The same things were measured in two ways. Each way mixes the same 12 hidden numbers, adds some noise and spreads widely along 7 directions of its own, which tell nothing about the thing.
Some things both ways: the first way, then the second way.
[ 10   1 -20  28 -53 -22  28  11  -6  -9   0  -4  15 -16 -18  -7 -22 -16
   9 -42 -17  10  16]
[-28   8  -1 -10 -15 -41  -6  10 -11 -22  -3  44   1  33  23  10  15 -18
 -29 -15   2 -20 -33 -14 -15 -18   4  -9  31]

[  0 -38 -38  16 -30  18 -40 -56   2 -38  32 -24  28  24  22  27 -61  18
  28 -41 -39  27   6]
[-19 -22  -5 -13   0  28  15  -8   8 -35   2  -5 -47  -8  -7  -1 -16 -19
   1  11 -12  10  11  -8  -5 -36  35 -39   9]

[-49  29  14  28  -7 -27 -18   3  10 -12 -26  71  -5  16  27  16 -12  47
  -9 -37  41 -56  11]
[  2  25  16  10 -11  11  -1  -6 -21 -11  12   2 -14  -3   2 -13 -38   3
  -8 -13 -36   9 -20  -1  13   3  10 -53  -8]

[-28  14 -13  32  -6 -39 -32 -16   3   0  13   2  -4  41  19  -2 -27   7
  29  -5 -19 -31  28]
[-44 -42  -9 -33 -20  13   4  21  39 -16 -13  -4 -10  28  15  -4 -15   2
  15   8  -1  11 -10 -28 -20 -13 -20 -33 -25]

[-27  66  39  10 -25 -26 -25   2 -25  18   2 -25 -37  26  13 -35  33  49
   4  14  58 -43  17]
[  8 -18  11   9 -23 -20   8   9 -16   2 -19 -34  11  25 -20 -13   4  27
 -15  17 -17  38   9 -18  -1   6  -5  -5 -29]

[ -3   2   5  35  58  -8 -17  40  13 -43   3 -29  -5  22  18   8  11 -17
  56  15  -5   9  17]
[-46  15  30 -12   6  26  -3  37 -10 -35 -12   3  21 -13  -5 -33  -3 -37
  14 -29 -18 -32 -11  -2  -7 -17   7 -19  37]

[ 11  26  21  43 -44  -2  -7  -7 -37 -57 -23  15   6  -4  -1  24   9  45
  -8 -46 -20  11   3]
[-45   9  50  -3  -3 -37   8  39 -22 -16  -9  13  -2  16 -15 -32   2 -14
  -7 -36   5 -25  20  43 -10   6 -32 -13  31]

[ -7  22   1  15  21  -5 -43  -8 -18 -27  25  10   4  -1  38 -18 -37  34
   4   5   1  -9  -8]
[ 14  15   1 -30   1   7   1  33   9   4 -25 -17  34   4  33  -8   2 -11
   4 -14  22 -15  -6 -20 -26   4   9   8 -10]

[-42  51  37  12  12 -56 -24  34  -6  -2  19  38 -31  26  19 -26  13  22
  16  -8  32 -62   1]
[  8  34  -6 -19  17  11   5   3  19 -17 -23  -5  35  17  36 -10 -15 -19
 -20 -19   6  -7 -38   3 -19  17   0  -8 -25]

[ 23  16 -34  -8   5   2  10 -21  -2   8 -17 -28  24 -24  34  34 -17 -19
   7  23 -49   5  -2]
[ 32   1  -9  24 -27 -30   3 -14   2  29  -2  12 -12  23  29  35 -19  35
  -3   2 -10  15  18 -11  -6  -1  -7 -18 -29]

[  8 -27   2   6 -15 -15 -39 -10  12 -28  11 -11  18  16  -1  -6   6 -11
  35  -2 -31  -5  13]
[ -2   8   8   0  16  21   5   7  15 -14 -17 -24  16   2  -2   0   3 -12
   5   3   0  -4   1  10   3  15  -2   0  -1]

[-15  27  13  -3 -24 -37  27  37   9  51  -4  39   0 -48 -33   1  24 -20
  -7 -16  -5 -39  -5]
[-35  23  37  21  -5 -13 -27  -1   0 -17  50  36 -28   8  15  -2 -39 -16
  -6 -42 -11 -30 -58  26   5  17  16 -76  33]

[-14  27  -1  15  -2   6 -10 -11 -12  -1  24  25  19 -23  12   7 -11  55
 -51 -26  -1 -18  -9]
[ -4 -30  -2   5 -23  10  12 -20  25  -4 -10  15  14  -5  20  18  -8   3
   4 -18   9  13   9 -43  21 -30 -23   0   1]

[-30  26   3  24 -26 -41 -17  -8   5  -2  -1   2  13  10 -17  25  29  -1
 -22  -3 -51 -13  22]
[-29   5  12  12  -5 -12  -9  12   8  -4 -28 -36  30  23  -5  -8  -2  31
 -39 -40  -5  32  -3 -20   7  15 -28  12 -17]

[ 51  34  -5  -8 -38 -27  23  18 -30 -14 -29   1  12 -38   6  -5  -1  -9
   3  17  15  -7  15]
[ -3   8   6 -62 -18  11  16  36 -30  -3  -5 -15  -1   8 -19   5  24 -41
  14  28  19 -21  16 -22   4 -21  37  28  27]

[-42  21 -25  23 -46 -12  11   3  25  15 -25   9  10  13  11  28  15  10
  17 -12  -1 -13   2]
[ -7  30 -25 -61  -8  15  19 -11 -18 -35   3   5  11   4   0  31   4 -26
  -2 -10  -8 -21   2 -29   8  31  13  15   9]

[-14  28  22  50  34  11 -25   0 -15 -13  17 -32 -24  45  17  -7  19  40
  41   9   9  -4   8]
[-12 -29  17  -7  -9  11  16 -11  -9 -16  -5   3  -9 -12 -11 -12  -4 -20
   3   0  -2  10  15 -18  20 -39  -5 -17  13]

[ 12  29  19  12 -23  37 -24  -7 -25 -15  23 -14   1  18  12 -20  42  50
  31   6  27  -3 -14]
[ -4 -13  13  37   0 -20  -1 -11   7  -2 -19   3  14   4  -2  13  25  18
 -14   2   3  16  24   1  14  23 -40  -5   5]

[-15  49  22   1  16  15   7   0 -32  15  -7  21 -24   9  31 -11  38  32
  14  37  18 -20 -35]
[  9   9  18   8   5 -28  -2 -11  30  21   3  11  26  14  29  24  -8  26
   6 -20  -1   6  14  27  11  54 -75   8 -38]

[-52  19 -19  49 -52  20 -50 -32  10 -63  -1  -4  43  25  -2 -14 -20  33
 -17  -6   6  -4 -17]
[-18  -9   8 -19 -14   4  16   2   3 -40  -6  15  14  10 -23  -3  -7   3
  -9   4 -41  12 -21   0  32 -22 -22  -4  13]

[  1 -17 -15  34  46   0 -11 -21  13  30 -11 -10   1  30  12   4 -14  35
  11  11 -19 -43  20]
[-31  46  54   3  -3   0 -27  42 -47  10   7 -36  33  12 -33 -33  -8 -23
  -3 -31  -7 -27 -30   7  15  18  21 -14  28]

[-66  23 -32  46 -29 -47 -16  -5  34  41  16 -22   0  38   3 -12   4 -24
  20  17 -40 -12  34]
[ -8  11 -18 -22 -32  -3  -4  12  32  -8   7 -21   1  41  22  19 -34  46
 -21 -17 -25  37 -29 -30 -18  36   9 -11 -53]

[ 12 -21  20   9  -3 -25  21   2   7 -41  -9  11  -8   7   5  34   0 -22
  16 -23  -9  34   6]
[-16  14  14 -18  18   8  -1   0 -10 -14  -5  14   1 -18  13  -9 -12 -27
   3 -24  -8 -20   4   5   8 -20 -17 -21  16]

[ -4  -6 -26  40  22 -10 -11 -17  14  13  21  15  18  21  20 -24 -29  -7
  31  -2 -39 -45  11]
[ 12 -12  10  11  -7 -16  -3  -4  11  -6 -10   3  43  10   4  11  19   4
  -9   0   5   3 -17 -15  13   3 -10  13  10]

[-34   5  -4  32 -17 -39 -26  29  16 -25  13  58  -4  35  -1 -25 -17  -4
  60 -15  31 -30   2]
[ -3  26 -14 -51  19  27  12  -6  40 -28   6   7  21  11  33  32   2 -35
  21   1   8 -23 -11   9 -12  60 -11  17 -23]

[-13  -7   2  19 -20  13  -4 -56 -28  27  25  44 -17  53  34 -32 -11  58
  11 -14  24 -26  18]
[-22 -37   5 -20   6  14  -9  -6  45  -5  -1  -2   0  -2   1  18  13   6
   2  21  10  28  18 -10  18   4 -35  -5 -11]

[  4  14  11 -12   6 -58  26  20  -6  -5 -17  73  -6  10  39  11 -17  14
   1 -41  -2 -60  -6]
[  7  -8   3  35 -13 -10  18 -11  16   6 -27   2  27  23  17   7 -18  23
   9 -13 -21   7  -4  -1  13   1 -59  -5 -29]

[ 33  -7 -11 -35 -77 -30  54  -6 -31 -13 -47  38   8 -38  -4  28 -13  -3
 -38 -37 -15   9  -5]
[-11   3  13  11  -2 -24  10 -15 -13  -2   3   5 -21  17 -11  24   1  -2
 -11  -3 -22   6  10  12  34 -23 -28  25   7]

[ 11  16  26  11 -41 -44  40   6 -23 -14  -4  62 -18  -4   5 -10 -35  17
   0 -52  39  -5 -14]
[ 12  10  10 -10 -26 -37   5   7 -19  19   7  18 -16  29  30  -8 -33   9
  -7  -8  -9   2 -26  -1   0  -4 -26 -36 -29]

[  4 -17 -12  18   4 -33  27   3  31   8 -20   2  10  10  25   2   4 -53
  43  10 -44  -3  13]
[ 25 -20 -29  -1 -21  -3   7 -25  20   6  -7  36   1   4  38  38 -14  17
  11  14 -14   4 -12 -35  19 -29 -27 -23 -11]

[ 17  23  -9  14  -5 -11 -23  -9 -27 -33  -5  -8   0  34  34 -20 -31   4
  42  -2   2 -51  18]
[ -8 -12  -4   2  -8 -18   9  12  -7 -12 -40  -6  18  43  -4 -10  30  -7
 -23  42 -10  23 -16 -14 -10 -19 -14   8 -17]

[-16  -5 -32  45  24  27 -18 -41   7  -3 -26  28  37   0  26  13 -12  -3
   0  10 -57 -40  24]
[-29  36  28 -64  20  27 -13  28   1 -30  11  12  35 -15  -8  -5  22 -55
   1  -4  13 -30 -16  10  14  11  15  15  42]

Other things, the second way, with their names:
(419): [ 20 -11   8  30  -6 -28  13   2 -14 -17 -30 -16   7   8 -12 -13   8  29
 -35   0 -13  25  17   4 -10  -8   9 -13   3]
(178): [ -2 -47  33  26 -26 -14  14  20 -13   2  -5 -44 -12  18 -19 -30  13  18
  24  52 -38  52  25 -16 -12  11 -23  -1 -56]
(83): [ -3  18  -6 -50 -24  28  11  23  24 -11   6  14  -1  18  21   3 -45  -4
  18  -3  -7 -15 -21   2 -15   6  16 -49 -15]
(277): [ 19  20 -14  -4  -4   7  10 -10  10 -21  15   5 -16   8  27  24 -26  -4
   7  -9 -18 -14 -15   1 -19  15  38 -24  -9]
(338): [ -8  11  10 -28   8  13  12  -3  13 -25  13  24 -28   6   1  -5 -36 -20
   9   7 -10 -19  -2  53 -10  10  11 -71   3]
(318): [ -1  15 -11  24 -22 -20   6 -15  -4  14  -6  -6 -10  44  24  23 -31  18
  -1 -18 -24   5 -11 -12  -7  14 -19 -17 -41]
(156): [-21  19  36   0  10  14 -24  39  -1 -10  -2  18  13 -11  -5 -30 -14 -12
  12  -1 -21 -28 -22  31  -1 -17   8 -65  37]
(483): [ 20  16  17 -26  -8 -10  16  11 -14   5   1 -43  34  14   0   6   8  -5
  13  -8   3   1  21 -10  -9  51   0  52 -34]
(88): [ -3  14   1 -16   9  47   3  44  39 -17 -14 -10   7   4   3   4 -10 -15
  38  27  -9 -30  -8  25 -21  -3  35 -28  15]
(109): [-18 -30   5 -21   8   4 -10  -7  26 -28 -10  43  20   0   9   2  30 -28
 -10  36  -4  12 -11 -10   4 -41 -13 -15  17]
(129): [-45 -20   6   9  -3  12 -24  31  25 -13 -11  -8   7   2  21 -10   0   5
   9 -18  -5  -5 -28 -35 -10  -1 -16 -35   9]
(317): [ 15  -4 -12  -2  -2   0  14  -6  19 -28  -2  42  -9   1  13  35  23 -10
   7  38  -7  -9  10  11  -1   1   5 -10  22]
(55): [-38 -37  36   9  -7 -30  11  17 -11 -39 -16 -25  26   5 -43 -19  29  13
  -1 -19 -23   9  53   3 -20  16  -8  19  18]
(235): [ -1 -14 -23 -26  11  27 -24  13  59  -5 -14  33  35 -13  52  29  10  -3
  24  17   5 -17 -25 -32  -3 -10 -22 -24   6]
(299): [ -1  -5   9   8  12 -20  -2 -22  15  14  19  12 -51  14  33  24  -9 -22
   3   2  29  -4  23  25 -20  10   2 -26 -18]
(172): [ 17  35  26 -10  30  13   8 -23   1  -7  22 -15   5 -10 -19  21  -8 -36
  -4 -17  18 -22   9  48  33  18  24  19  27]
(339): [  2  17   8 -47  -8   3   6  12   4  -6  13   9 -10  19   7   7 -14 -20
   2  15  -5   0  -3  13 -11  -5  22  -9 -14]
(9): [  0  55  15 -77 -13   3   7  45 -21  -5   3   4  36  17   4  -9 -10 -29
   8 -14  13 -41 -16  13 -10  39  13  -3   7]
(222): [-38  34  28 -45  10   3  -7  27 -42 -40  16   2  -7  -9 -24 -15  15 -53
  -5 -16   1 -38   9  11 -14  13  52 -14  54]
(432): [ 10  15  13  10  -6 -20   0   0  17  12   2  26  25  20  30  26  -4   2
  20  -5 -11 -14   8  18 -10  23 -29   6 -19]
(357): [ -1 -34  -8   7 -14 -38 -10  -9  -1   4 -13  25   3  12  15  23  21   3
 -14  -2  22  -8   6 -30  -7 -32   6 -17  31]
(443): [-34  15  31 -17  27   8  -8  51  16 -39 -14  10  19 -11   0 -31  -4 -24
   1 -32   1 -49 -32  39  -3 -16   1 -26  60]
(19): [  3 -17   1 -33   0  32  19  -3  41 -11  11  12  -8 -11  21  28   5 -23
  37  27  13  -1  16  -1  16  11 -25  12  -9]
(413): [  9  -4  -7 -15   3  27  29  -1   6 -17 -29 -35   6  -9  -5   8   1  -8
   5  -6  -6  12  39 -20   2 -28  12  37  -7]
(371): [-15   7  25  13 -32  23   7   3 -27  -3  18   3 -21  -2 -30  -4 -43  13
  28  10 -69   8  -1   0  42 -18 -14 -49   0]
(192): [ 26  56 -18  12   5  11   2  11   2  20 -27  -1  -6  16  52  19 -27 -12
 -10 -30  23 -27   1   0 -33 -11  40 -20  -4]
(81): [-17  26  10 -18   2  23 -16  25 -29 -19 -17  -3  18  -9  -5 -30  12 -35
 -18   2  18 -16 -12 -19 -17   5  44 -58  33]
(451): [ -4 -33  -2  -2 -11 -24  12 -19  -4 -14 -30  -4  47  14 -17  16  41   5
 -16   9  -5  22  20 -35  19  -8 -36  41   1]
(24): [ 14  12  -5  26 -37 -20   9   5   1  12   0  10   8  24  27  25 -29  33
  25 -24 -16 -20   3  -9 -17  47 -15 -36 -18]
(462): [ 36 -16 -40 -27 -26  23  39 -41  40 -22  13  39 -20   2  47  60 -15  -1
  24  31 -30  23   9 -36   8 -13  -9  20 -44]
(464): [-19 -16  22  44  -5 -17   9  20  10 -28 -10   3 -21   7  -5 -14 -12  26
   7  -6 -36  -1   7  31 -15   7 -18 -45   9]
(453): [ -9   9   9 -19   1  10   4  -8 -28 -14  -9 -30  31   5 -19   2  21 -38
  -3  -4   3  -5   8 -32   3   2  29  29   7]
(91): [-14 -40   4  13  -4 -27 -22  29   1   3 -41  -5  41   7   6 -14  34  16
  -7   7  10  -5 -14 -39  -5 -19 -28 -21  23]
(125): [-34   8  33 -27  14   3 -24  45  11 -21  -1  25  24 -12  22 -35   0 -21
   3 -15  -7 -26 -49   5   6  -8 -34 -32  28]
(424): [ 12 -27 -22   8 -13  -9  16  -8  21  20 -10  -4 -30  23  38  35 -12   6
  28  12   9  -5  10 -21  -9  -7 -22  -9 -30]
(381): [-31 -19  10   7 -15  -8 -20  12 -20 -14  -8 -30 -12  -3 -12 -13  11  20
 -34 -12  -8  36   6 -52   0 -10  18 -21   8]
(337): [-29 -21  17  -7  16  23  -2 -20  46 -22  19  49   8 -11   9  31  13 -54
  35   6  26 -43   1  24  17  -5 -11 -19  47]
(329): [ 21   8  -2 -41  -3  -7   6  11 -21  -2 -27 -25  54 -10   4  -4  16   9
 -11 -11  -5   6  -1 -43  24   9 -31  39  -9]
(80): [ -2   5  26  31  -9 -30 -16 -12 -39   3  22  -5 -38  -5  -6   1  -3   4
 -31 -19  -2  12   5 -11  10 -12  33 -31  24]
(502): [-13  18  16 -10  -6  16 -15  25 -18   1  -6 -20   7  -3   3 -20  -3 -12
 -12  -2  -1   8 -26 -29  13  -9   9 -19   5]
(295): [-14  -8 -11   7  -5 -25 -19 -13  10   2  -6  36  -2  20  37  20   3  -2
 -17  -6  11  -6 -18 -20 -11  -8 -13 -39   5]
(79): [ -5  -8 -10   6 -12  22   8 -22   8 -24  -3  23  -3   1   6  15 -17 -19
   0  -1 -16  -5 -17 -20  12 -46  24 -32  21]
(86): [-20 -26  22 -17 -25  39  20  -7 -50 -40  16 -31 -24 -32 -64 -18   6 -39
   8   8  -5   5  30 -41  27 -33  72 -21  53]

Some of these things the first way, each followed by its name:
[ 16   8  10 -32 -36  -1  12  -5 -17   4  -4 -16  -9  -3  51   0  23   2
  42 -29 -24  -2   3]
(464)
[-13  50  46  15 -38 -16 -18   0 -18   8  11 -54 -32  27  22 -32  66  27
  26   1   5  -6  23]
(419)
[  5  26   4 -18 -44  -7  22 -19  -8  10  -2 -18  13 -23  -5   8   5   2
 -34  -9  -1 -15   0]
(451)
[ 29  14   5   3 -12 -15  28  13  11  36  22 -27   4 -14  -3  30  11  -4
  34 -19   6  -4  23]
(86)
[ 45  -5  15 -15   1 -42  -1  35   6 -18  -2 -47  13 -28   4  22  42 -19
   9  11 -47  29  23]
(192)
[ 62  36  37 -28 -19 -35  17  52 -41 -16  33  -7 -28 -28 -39   1   9 -31
  56  14  45  34 -22]
(299)
[ 15  65   3  -8 -45 -32  -5  14 -23   5   4  -1  19 -58 -18   4   1   0
 -28  11   8 -12  -4]
(357)
[-21  18   2  32  21  23 -51 -18 -10 -14  -6   6   6  12  23 -14   3  44
   2  18   1 -33   8]
(502)
[-20 -22  25  11  -2  40   1 -37 -19  18  -6  11 -18   7  38 -47  18  31
  -5 -17 -11 -10   2]
(125)
[-22  40  12  48 -30   9 -28 -10   5 -26  -7 -22  24  -3 -15 -17  16  27
  -8  23  19   3 -12]
(9)
[ 15 -12 -16  22 -13 -33  21 -23  10   2 -14 -14  11   6   8   9 -25 -45
  20  -1 -44   3  39]
(339)
[ -2 -30  -9  28 -19   0 -16 -28   2  -3 -29  44  21  -3  23  -6   8  -5
  23 -22 -63 -33  32]
(19)
[ 20  -6  -7  10   0 -28  18  -7 -17  12  18  68  -8  33  17  -8 -23  42
  29 -22   9 -32 -15]
(172)
[ 12  74  -3 -32  14 -55 -11  55 -24 -49 -19   6   5 -38  23  46  18 -40
   0  37 -17  -7  -8]
(413)
[-34  -6 -16 -20 -55 -30  -3  -8  15  29  -5  25   7 -18  20   5 -28  19
 -14 -48  -2 -24  13]
(277)
[-20  22   6   3   8 -12 -20   4   6  32  -2 -50 -10 -11 -16  12  11  15
 -14  16  13 -25  22]
(453)
[-10  34  23 -18 -50 -28  32  -8  -3  43  13  13  -9  -8  21 -21  14  38
 -35 -21  45 -24  -5]
(83)
[ -1  20  34  12 -32 -41 -43   4  11 -11  -8 -25  11 -17 -22 -26  37 -26
   2  26 -13 -15  29]
(91)
[ 18 -25 -25  -9  -7  25   8 -34  -9 -17   7  20  28 -18  27   4 -70  32
 -24 -31  19   3 -16]
(432)
[  1  -4   9   5 -51 -13 -37 -12  -8 -52   1  15  33 -21   2 -15  10   0
 -16 -18 -44   8  -7]
(443)
[ 45 -37   0 -23 -12  -3  47 -11  -2  49  17  36  12 -24  -3 -10  -1   0
   8 -37  -8 -33   9]
(337)
